The rows of a group lie close to one hidden flat surface of 6 dimensions, which may be shifted away from zero. Surfaces can cross.
Some rows, each with its group after it:
[ -2 -25 -11   0 -21   3  -6  -6 -28  -3  25   3  -9] : z_998
[  4   7  18 -13   6   2  20  24  36 -26 -12  11  -3] : z_328
[ 18   5 -10 -17  24 -11 -13 -26  12 -25  -4   2  -8] : z_349
[  1   2  -1  -6 -13  -8  -8  -5  -1   4 -25  -9 -14] : z_993
[ -1  -9  21  11   7 -14  -6 -29  16  13 -14  13  10] : z_349
[-17 -16 -41  10  -6  30 -13  20 -18  16  26  10 -11] : z_601
[-17 -10 -27  17 -10  27  -7  25 -20  20  24   2   0] : z_601
[  4  18  17   3   2  -8  21 -13  -8   8  -9 -18 -13] : z_349
[ -2 -13  23  -5 -37   7  10  14  12 -10 -21   8 -12] : z_328
[ -4   0  13  30   3   7  15 -11 -10  29  -5 -19 -18] : z_998
[  7  18   8 -21   1 -38   1 -32 -29   1   6 -14  18] : z_993
[  2   4  -8 -22 -18 -19 -18  -3   1  -5 -33  -9 -14] : z_993
[ 10   0  11  18  -9  11  -4 -18  -3   7 -15  -9  -5] : z_601
[ 10  23   5  -5   6  -4  20  -7 -15  -4   0 -25 -18] : z_328
[  9 -14  20  12  -4  19  13   6  27 -17 -13   6 -25] : z_998
[  3  14 -16 -14  12  -3   4   1 -10  -8  11  -8  -9] : z_349
[  3 -11  -4  -3 -13   9 -16   3  19  -9 -25   7 -15] : z_993
[ -6 -12  16  -4 -51   3  -8   5 -17   6 -10   7  22] : z_349
[  4   6  21  -5 -24  10  14  13  12 -12 -20   1  -6] : z_349
[ 17  13 -11   0  11   3 -23 -12   8 -11 -19 -11   0] : z_998
[ -2  -1 -29 -12   4  -1  -7 -15 -15   1   9   0 -21] : z_601
[  1  26  12   9   3   2  29  -2 -16  16  -5 -29 -18] : z_601
[ -5  12 -10   5   0  11  14  13 -17  11   9 -15 -10] : z_601
[ 14  11   3  19   7  11  -9 -19   5   7 -24 -21 -17] : z_998
[  7  11 -18 -12  22   1  -3   7   1 -18  18   0   6] : z_328
[ -1  17  10  -9  13   7  32  27  16 -15   8   3  -3] : z_993
[  8  -9   4  15 -11  23   1  -4   5  -1 -11  -4 -25] : z_328
[ -5   0  12  -6  -3 -15  27   5 -18   2  18  -9  -6] : z_998
[  5  17  -6  -2  22  11  18  18  10 -14   9  -6 -11] : z_328
[-16  -8   7  18  15  -5  13 -28   8  36  -8   7 -26] : z_601
[  6  -2  -8  -2   2  19  -2  11  19 -16  -6   8 -13] : z_601
[-15   6  28   7  10 -15  37  13   6  17   5  -3   2] : z_998
[ -6   1 -14  -3  -9  14   2  21   2   0 -10  -5 -22] : z_993
[  0  -7  -7   4   6  -3 -20  -5   4   5  -1   6  16] : z_998
[  2 -27  26   7 -21   5  23  -6   0 -12   7   6 -25] : z_998
[ -5   0  -1  -7 -38   9   1  12 -28   3   2  -7   5] : z_349
[  1   5  -7 -17 -11 -20 -12 -12 -15  -1  -7  -7   2] : z_993
[-15 -17  11   6 -16   9   6  21  12   9   0  17   5] : z_328
[-15 -10 -23  -9  18  -7   2 -15   8  12   6  18 -27] : z_601
[ -5   2  -9 -13  -1 -13  -5  -4 -14   2  11   3  14] : z_349
[ -1  -2  11  21  -8  28  21  15   8   6 -10  -7 -30] : z_328
[ -8 -30   6  29  -9  21 -14  -9  10  17   2  22   6] : z_993
[-19   9   3   5   0  -3  23  18 -13  25  13  -4   4] : z_349
[ 23   8 -19  24  34  30 -10 -22   5 -10   6 -13 -25] : z_328
[  4   8 -14  -7 -14  -7  -8 -17 -34   5  -1 -21 -13] : z_993

New rows. What belongs after each?
[  6 -10 -22  11 -18  36 -12   8  -6  -5  -7  -8 -34] : z_993
[  7   5 -19 -24 -24  -4  -6   1 -35 -18  10 -15  -8] : z_328
[ -1  21  15 -16  23 -29  20  -5  11  -2  -1   0  11] : z_349
[-12 -19 -11  20  14  29  -1  29  26   4  16  24   5] : z_328
[-17   2   6   6  14 -19  14 -18  -3  32   2   3  -4] : z_601
[-12  -9  15  13   0 -14  -6 -15  -1  28   1  12  27] : z_601
[ 13 -28 -26   8 -24  27 -38 -16 -18 -12   5   3 -15] : z_328
[ 13   4 -11   0   6  19  -7  12  16 -21 -11  -5 -16] : z_998
[ 14  35 -11  -4  25  18   9  27  23 -23 -20 -21 -21] : z_998
[ -6   0  16   2  -6   7  14  14  18   0 -11   9   1] : z_349
[ -6   7   3   7   5  -9  11 -24 -14  23  -2 -11 -15] : z_601
[  7  16 -16   0  20   7   9   2 -10  -7  17 -14 -11] : z_328
[  0   0  -9  -1 -20   7  -3  -3 -24   4   4  -8  -7] : z_349
[ 18  -6  17  -5 -18   4  24 -14 -11 -27  -1 -17 -43] : z_998
[ -2   4   7   4 -12   5  -7  25  -5  -1  10   3  45] : z_601
[  4   7   1  -3  -7  -2  -7   1 -10  -3   3  -4  23] : z_601
[ 10  -8   0  -8 -23  18 -11   8  12 -23 -14  10  -4] : z_349
[  4 -14 -15  -2  -7   2 -28 -22  -7  -1   0  10   2] : z_601
[ -1  -6 -23  13  26  29  -4  21  16  -7  21  12  -1] : z_328
[ -3  -1   6   4 -27  13   7   9 -12   6  -6  -4  -5] : z_349
[-16 -17  -7  14  -1  14  -8  17   9  16   9  21  16] : z_601
[ -6   5   6 -21 -23 -13  15  15 -17  -5   2  -6   0] : z_328
[ -2 -14  -3  15  -8   2 -10 -14 -17  16   7  -5  -2] : z_998
[ -2  -3  -9  -5   5   8  -1  18  10 -13  10  11   4] : z_328
[  1 -11 -12   4  -6  30 -14  28  18 -16   2  17   6] : z_601
[ -4  11   5   5  -5  -9   4  -5 -23  17   6 -14  14] : z_601
[ 10  -6  -4   6 -13  30   4  11   6 -16  -9  -6 -30] : z_328
[  1   6  18  -6  14 -15   9  -5  22  -4  -8  10  10] : z_349
[  0   7  16   1  -1   1  16   1  11   0 -11  -2  -6] : z_349
[ 11  -8   9  19  -4  17  -4 -20   4   0 -13  -4 -19] : z_328
[ -7  13 -12 -24  26 -26   4   5  -1  -5  20   9  19] : z_349
[ 11  -5 -15  11  10  26  -8   0   8 -12   4   0 -15] : z_328
[  0   4   5  -3  10  -3   8  -7  17   0  -8   6 -10] : z_601
[ -7  -1 -24   0 -19   7  -1   4 -47  13  23 -18 -11] : z_328
[-15   5 -12  -9  14  -4  15  13   5   9  12  10  -8] : z_601
[ -2  -6 -33  14   9  16 -42   2  -2  13   0   2  15] : z_998
[  4 -21  -7  20 -30  29 -18 -11 -12  10  -7  -1 -18] : z_349
[  4 -17  16  10  -7  -6 -23 -23  11   6 -11  17  27] : z_601
[ -1   5  21  -8 -14   4  16  20  18 -10 -15   8   4] : z_349
[-15  -8 -25   9 -13  21   2  23 -30  16  26  -5 -10] : z_328
[ -2   1 -35  -5 -20  17 -11  13 -27   3  -3 -20 -33] : z_993
[  1  -6   1 -11 -10  -1 -10  -1   7 -10  -4  12  11] : z_349
[-22   8  11   4 -17   1  29  28 -15  25   8  -5   6] : z_349
[ 17   1  -1   5 -16   8 -20 -22 -16  -7  -8 -12   3] : z_601
[ -6 -15   1  11 -10  -6 -24 -15 -13  19   6  10  32] : z_601
